The same things were measured in two ways. Each way mixes the same 12 hidden numbers, adds some noise and spreads widely along 6 directions of its own, which tell nothing about the thing.
Some things both ways: the first way, then the second way.
[  0  10   7  14  12   2 -11   3 -28  13  -2  -2   6 -35   7  32   5   1
   2  -1  -6   7]
[ 15  41  19  14   2  19  16  10 -19  -7  -3 -20 -29  -4  -8 -23 -17   3
 -10 -35  19 -32 -14  -6   3]

[  9   6   3   4   8 -19 -10   2   5  32  23  24   3  -7  23  16  -5  -7
  31  12   8  -8]
[ 12  -1  62   7 -14 -24 -24   9 -33   6  25 -11 -11  28  14 -10 -21  20
  42  15  27 -24 -33   0  28]

[  7  -1   5  10   1  -1 -28  30 -10  14   8   0  -7 -19  23   1  10  18
   7  21  -2  -9]
[ -4  30  22  -6  16  12 -24  -9 -49 -12   3  -9 -14 -16  12 -13 -15  -2
 -13 -34  -6 -20 -44  -6  14]

[ 14  33  -4 -18 -25 -28  10   7   2   2   1  -1  -7  14   1  -8   6   8
  18   2  -8  30]
[-19 -35  13 -40  -5 -23 -19  11   8   6   6 -10 -42  16   0  -3  15  -4
   8 -29   1   4   7  -9 -24]

[ 28   0 -26 -22  -7 -26 -17  23  21   5  10   8  -8  22   7   3   9 -26
  47   6  12   6]
[ 52   6   7   7  -9  34  43  16 -22   1   6 -27  11 -14 -10 -26 -12   2
   8 -39  14  -4  -9 -22 -17]

[-18  14  -9  12  -6 -20   4  13  17  46  -5  15  -6 -25 -14   7 -25 -17
   0  -4  -1  19]
[ 11  20  45   1  -2  10 -13   0 -45 -12   2  11 -31  -7  33   2 -21   1
   8 -13  -8 -11 -56  -1   8]

[ 11  24 -12   2   5   4  20 -36  16   2  12   9  -4  -2  -6 -14  -7  14
  18   2   3   2]
[  0  -1  25  21 -18  10  10   9  -2   8  11   8  13   9 -27 -30  11 -29
  13  17  18 -38   2  25  25]

[  4  -6 -18  -3   7  -6  16   3   4   4  -9  -4  14  16 -12   0  -3  18
  15  -6   5  27]
[ 17 -35  -2 -11 -46 -18 -18 -26   9  12  -9 -35  42 -20 -19 -12  -8  16
  -5  58   6   6  -1 -16   5]

[ -4   8  19  14  20 -31 -19  37 -11  40  -9   6   3 -44  25  -8  19  -8
  37  24 -21  -8]
[ 31  22   6  -2 -11  22  14 -24   2  -9   5 -32 -44  -6 -21 -30   6  35
 -23 -52   5  19   7 -22  -2]

[ 15   6 -11  31  10  -4  -4  -4   8  42 -20  -4  19  13   5   8 -16  13
  38 -37 -25  19]
[ 15 -30   6 -32 -23 -26 -20   0 -32   0  -6 -18  -8 -17  27  27 -12  11
  -3  -8   2  -1  -5 -34 -12]

[ -5  -2  20  26  11 -22 -11  20   0  34  37  21   1 -11  20 -11  -6   7
   5   9   3  -9]
[-16 -40  -5 -31  -8 -44  -8  20   6  48 -38 -26 -42  22 -16  24  12   2
  24 -23  -6 -15  31 -35 -30]

[ 27 -19   5 -23  18  15  38 -25 -30   0 -17 -12   1   0 -22   2 -38   6
 -24 -11   2  40]
[ 31  33  20   1 -12  31  26  -2 -25 -10   4 -32 -10   0 -21 -18 -13  11
 -31 -51  18 -29  12 -31 -19]

[  4   5  23   4   6 -17 -40  39  35  31  43  27   4  -7  24 -22   6 -17
  40  36  36 -45]
[ 22 -15  -1  12 -16  34  -6 -25 -18   5  -4 -15  29 -16  -2   0  15  20
  12  -6   7  25   5 -18 -19]

[ 29 -16 -27  -8  13   5 -22   4  20 -10  26  10 -14  39  29 -37  -1  15
  31  -4  18  -6]
[ 30   3   6   9  -1   0 -11 -35 -19  19 -23 -28 -10  -8 -10  -7 -11  40
  -5  -9  -5  14   2 -31  -6]

[  6 -13  37  -3 -18   8   6   4   1  15  12  -5  18   5 -22  -1 -35  17
 -39  20  27   1]
[ 38  41   8  37 -11  43  13  32  10  26  12 -31 -34  -2 -21 -43   4 -24
 -41 -46  12 -31 -33  -5 -18]

[ -3  36  -8  10  -8  -8 -12  -2   5  25  17  12   1 -14   6   5   3   6
  24   2  -4   4]
[ 25   3  10  36  -9  -7  19  21  -1  28 -19  -1  19  13 -46 -36 -22  -8
  13  17  24 -47   4  -4  -6]

[ -1   3  26  30  26 -19 -21  36 -12  57 -17  34  26 -37   9 -12 -13  -2
  18 -24 -37 -20]
[ -2 -11  -1 -39 -27  26 -28 -37 -22 -20   8 -19 -14 -27  28  20  19  25
 -25 -37 -31  49  -7 -34 -24]

[ 13  15  -7  -9  -4 -22  17  -8  16  28   2  -3   8  13  -1  10  -7  12
  27  22   4  26]
[ 10 -29  23 -11 -47  -2 -40 -30 -22 -24   5 -18  15 -12  -1  17 -10  39
  -9  18   9  11 -19 -25   8]

[ 10  -3 -18 -48 -19 -17  26   0  -1 -25   2  -5 -19  15 -26   7 -12 -16
 -34  21  33  41]
[ -1 -21 -16  -8 -44  57 -15 -51   1 -31 -23 -25  26 -45 -14  14   7  36
 -32 -10 -29  57  -6 -35 -20]

[ 28  -3 -24  -1   7  -4 -26  27  19   7   8  17  -8  28   8 -33  -5   6
  28 -19   0   0]
[ 14  -1   8   1   1  20  -3  -7 -27  14   3  -7  22 -13   5 -20   7 -12
   7 -12 -14   4 -18  -7 -12]

[ 13 -29  27  18  26  21  -6   5 -17  20 -14 -45  17   7   6 -38 -16  35
  20  -5  -9  23]
[ 36  19  17   5  -7  32   7 -21 -15  -5   6 -28  -2 -29 -15 -30   4  -8
 -58 -39   1  -3   3 -18  -4]

[-24  28 -30  20  -1 -23 -12  12  34  33   5  44   4 -14  43 -19  11  19
  49   0 -20 -31]
[ 15  13  -7   8 -16 -25  -5  -2  10  16 -20 -25 -25  -5 -20 -25 -24  26
  -9  16  21 -16   5 -17  -8]

[  4  -6  -9   0  -5  -6  16  -1   5   6   2  13  15  15  10   8 -21   2
   7 -26  -6   2]
[  3  -5  51  -8 -19   1 -33 -13 -34  -8  15   1 -13  -6  30   7  -3   7
  -1  -3   6   6 -34 -10   3]

[  1 -14 -41 -13   6  18  41 -17   6   0 -25 -20   2  30 -47 -17 -42  20
 -21 -39   8  70]
[ -5 -21  -4  -5 -32  11 -12 -20  16   5 -10 -24  32 -23 -10 -14   0  -2
 -10  43   3   7  -3  -3 -11]

[ 41 -28 -18  39  32  22 -26  32   8  53  31   0   8  43 -21 -17 -15  49
  51 -26  18  36]
[  1 -35 -11 -36 -27 -18 -41 -15 -36   6 -12 -22   6 -10  26  38  -4  32
  25  21  -8   9 -36 -30 -15]

[  6  47 -32 -20 -17 -51  11  17  21   3   4 -19 -11  22  -5  24  30  -4
  24  26  15  62]
[  0 -46  15  14 -35 -14 -31 -25  17  11 -14  -3   5   3 -31  -5   9  32
  21  41  16  19   3  -5   6]

[-25  25  35   4 -11 -17   2  20  -8  51 -28   7  22 -51 -43  27 -37 -21
 -52   6   0  19]
[-17  -5  10  11 -34  41 -45 -18  31 -15  31 -26 -18  -3  16 -23  21  21
  -6   1   4  42 -34   8  -5]

[ 13  -6 -11   5   6 -31 -27  21  10  22   4  18  -3   9 -10   1  -7 -23
   0  -9   4  10]
[ 50   0  -5   7 -26  27  27  12 -31  30 -31 -15  36 -31  -5  -5 -16 -21
  -8  -8 -43   3 -26 -33 -19]

[ 58  20  -5  13  26  -5 -21  -2 -26  -8  23  13  -5   8   8  -5  45  46
  39  15 -12   1]
[  2  -3   3 -23  -7 -33 -19 -11 -29  15  -2 -18 -13  21 -29  -8   1   9
   9   2 -15 -36  -9  -5  25]

[ 47   5 -14  -3  34 -10  -4 -14 -14  20 -12  11  -1   8 -15  -8  -9  14
  -2  -8 -21  28]
[ 27  13  23  15 -30  25 -22 -46 -28  -2  10 -23  15   1 -17 -13  -1  34
 -17   0 -26  13 -21 -17  24]

[  2 -16  29  11  34  15  -9 -27  -6 -22  36  -9 -11 -19  26 -17  14  -2
  28  19  43 -23]
[-45 -37  34 -70   7 -47 -34 -38 -28 -18   3 -24 -46  -3  56  47   8  23
  32   6   6   5  17  -2  26]

Other things, the second way, with their names:
q_178: [ 33  -6  -4 -17   5 -37 -48 -27 -28  15   3 -26 -33   6  -3 -19  -7  34
   0  -1 -22  -3 -47  -5  27]
q_683: [  9  43  18  16 -14  41  32  33   4 -10  11   6 -56   7  -2 -27   5 -22
  -6 -30  13 -38 -36  17 -10]
q_907: [ 41 -19  -3  17 -31  -7  -1 -11  -1  22  -3 -23  18  12 -50 -26   6  30
   3  -2  10   2  25 -27  -8]
q_785: [ 39  -2  29  24 -11  22  -6 -32 -24   9  -3  26  19 -12 -32 -28   5  -5
 -37  -7 -16   4  -4  -9 -16]
q_458: [-14  -2   8 -36 -15 -33  -4  14   4   8   7 -44 -58  37 -11  -4   1  25
  31 -16  10 -25  -3  -8  15]
q_85: [ -9  -7  31 -12 -16  49 -26 -45 -13 -29  15   7  13 -40  16  -9  21 -10
 -24  -2 -23  39 -32  11  11]
q_597: [-18   7  40   5  13 -39 -52   7   1   9  19 -24 -37  43 -10 -44 -25  30
  28   4  21 -22 -33   6  22]
q_466: [ 16 -11 -18   1 -23  16  22  16 -19  11 -15  -2  39 -26 -23 -15   8 -23
  -3 -37 -18  -4  30 -29 -15]
q_157: [  1  10 -12 -18   9  -2  19  20 -12  23 -12 -16 -25   2  -4  -5   7 -20
  -5 -30  17 -39  17 -14 -39]
q_755: [ 20  19  -7  13 -29  76  -4 -31   6 -21  30   4  -7 -26  -5 -31  46   0
 -26 -18  -8  29 -39  21  -5]
q_984: [ 14 -12 -28   1 -41   0   1  11  16  24 -19 -22  -8  -4 -37 -14   4   8
  -2  -1 -11  -2  -2 -23 -18]
q_706: [-12 -11  -9 -14 -17  43 -33 -43 -11 -23   6 -17 -12 -27  19  14  29  24
  -9 -17 -13  35 -24  -2   1]
q_661: [  3  -4 -31   3 -41  44   7 -24  -5 -10 -28  -1  27 -26 -28  11  10  10
 -30  -2 -16   6  16 -29 -38]
q_214: [ 27  13  14  12 -29  28 -17 -22 -12 -24   5 -15 -35 -12  -5  -8  -2  36
 -22 -34 -10  18 -29 -18  15]
q_518: [  7 -19  40  38  -7 -42 -29  25  -1  35  14  14  32  21 -47 -59 -13 -24
  23  35  37 -48  -9  16  26]
q_549: [  4  -2  43   9   4   7 -22 -30 -65   1  -2  14  58 -13  26   1 -20  -8
  15  40 -12 -16 -29   3  11]
q_115: [ 27   6  28 -18  -2 -33 -13 -21 -53   3 -28 -21 -23  -2  13  18 -49  45
   5  15   1 -18 -24 -38  -3]
q_354: [-31 -32   7 -46 -24   3  -6 -24  21   3   1 -50  28 -18  -7 -16  14  -8
  -9  11 -16  28  29 -15  -3]
q_170: [-10 -23  -6 -12  -1 -18 -24 -12   0  15 -12 -41  -1  17 -18  -1 -11  38
  20  11  24 -13  11 -21 -23]
q_238: [  0 -33 -10 -21 -18 -18 -12  15  23  29   9 -35 -18   5  -8 -11  25  -6
   7 -11  14  -2  20 -11 -20]
q_789: [-23 -10   9  -6 -38   4 -60 -14  16 -22  33 -44 -18  -3  29   0   8  44
   6   3  36  26 -19  -9   4]
q_776: [ 37  22  34  -4   6 -18  11  -3 -40   9  -4 -16 -32  20  -4  -7 -30  21
   1   6  28 -49 -24 -11 -11]
q_554: [-21   6  16  -6 -24  34 -11  17  -5   5  12 -23   1   8  -1  -3  14 -20
   0 -25  -8 -14 -20  -9 -16]
q_523: [ 62  17  -2  26 -15   5  28  -7 -28  46 -24 -16  22 -13 -18 -20 -11  -4
  -9  19  -4 -19  -5 -21 -19]
q_869: [ 19  23  13  -4 -21  54  -4 -35 -11 -13   1 -15 -33 -30  10  -5  19  -6
 -42 -20 -46  25 -55   5  14]
q_346: [  1   4 -19  15 -18  40 -18  18  33  18  35 -33 -29 -14  20 -28  51 -23
 -10 -39  21  16 -11  16  -9]
q_27: [ 18  21   6  13   5  18  22 -22  -8  14 -37 -16  11 -26 -14 -24 -23  -2
 -22   9 -10  -7   1 -17 -17]
q_867: [ 31  24   3  21 -38  32   6 -19 -15   2  19  -4  15 -15 -22 -34  25  -3
 -13  -2  -9  -2 -16   7  27]
q_185: [-15 -24 -21   8 -22  40  -3   1  22   6  14 -10  30 -11 -37 -27  50 -21
   8 -23  16   6  26   7  -9]
q_350: [ 33  22   7  29   1  12  16 -11 -30  14 -16   2  31 -23 -36 -43 -12  -5
   1   1   8 -19  -6  -4  15]
q_879: [-34 -31  23 -34  -3 -11 -56  -9  -8 -15  11 -28 -36   7  42  18  -6  37
  31 -18  -1  32 -30 -19  -9]
q_315: [-18  19 -25 -31  11  13   7  17  -2   1   0 -48 -24 -21  23 -12  -4 -16
  -5 -38   6 -18 -13  -6 -12]
q_224: [ -5 -66  -2 -25 -26 -49 -50 -35   8  23  -3 -39  19  -1  -6   3  13  40
  37  39  11  30  24 -11  27]
q_809: [ 13 -24 -11 -42 -23 -16 -37 -31 -34  -8 -13 -29 -10 -31  24  29  -4  34
 -25 -22 -24  27  -9 -47 -18]
q_813: [  0  21  37  10 -12   7 -20  30 -27 -11  21  17 -40  14  -6 -14  -2  -5
  -1 -50  15 -33 -31  -3   3]
q_484: [ 25  18  59  12 -11 -20 -40 -35 -24   8   5  -5 -55   5  23  -5 -18  41
 -16  15   4   9 -41  -9  12]

Some of these things the first way, each followed by its name:
[ 36  -9 -25  16  10   5  -6   1  -7   8 -26   1  12  30   5   0  -9  26
  25 -52 -32  19] -> q_809
[ -6  27 -23   6  24 -19 -42  15  -2   3   9   0  -4  -2  26 -19  31   4
  33  -1  -3  15] -> q_27
[ 29   9 -24  30  19  -7 -32   4   0  26  -4  27  -2   7  44 -16   5  13
  61 -41 -43 -16] -> q_466
[ 12  45  19 -34 -14 -20  16 -13  -6 -28  23  30  -3 -21 -24  26  15  -9
 -26  35  39  -2] -> q_661
[ -5  43  -5  10 -33 -16   2  12 -11  15 -17  -9  14 -13  24  34   9  15
  14 -12 -40  13] -> q_518
[ 17  22 -12 -21  -8 -10 -10   7  16   3  26  17  -5  10   3  -5   3   7
   6  26  20   1] -> q_170
[ 27  -3 -27  -3  -1   4  24  -5 -18   1  -7   7  -4  20 -37  15 -20  24
 -21 -34   1  52] -> q_984
[  2  -3  -1  12  19   1  -1  20 -14  16 -14 -37   6   2 -15 -21   0  15
  17 -16  -7  49] -> q_85
[ 24  -4  12  26  11  14   3  -9 -27  23  -8  23  26 -17   5   9 -27   5
  12 -50 -41 -17] -> q_907
[ 15   7  26  31  28 -16 -33  20 -19  25   9 -19  14 -12 -24  -7  28  23
  11  21   3  23] -> q_869
[ 34  33 -36   1   1   6   9 -29  13  -1  38  23  -2  35 -13 -10  12  42
  50 -10  14  20] -> q_683
[ 28  -3  31  19   1  29 -26  12 -18 -12  44  13  19  -4  29  -5  16  30
  35  -7   4 -53] -> q_185
[ 28   2  -5 -17 -14  13 -22  15 -38  -2  29  -9 -22  11  26  -4   7  39
  13  15  11  29] -> q_597
[ 24  -3 -14  18   3  30  26  -4  13   7 -13  36  28   8 -48 -21 -38  23
   5 -64 -23 -15] -> q_755
[  3  42  -3  -3 -19 -24  17  -2  15   8 -17  19  16   1   4 -26 -10   1
  10 -23 -40  -6] -> q_785
[ 56  -9  -5 -26 -15  22  -1 -36 -31 -59  31   1 -12  36   9  24  12  18
   8  -5  29   3] -> q_214
[ 53  14 -10  14  46 -17 -28  19   7  21  11   2  -5  23  13 -24  45  46
  74  22  11  19] -> q_867
[-16  23  10   3   0 -46 -14  24  29  27  21  24   9  -3  40 -13  20   7
  35  37  11 -16] -> q_484
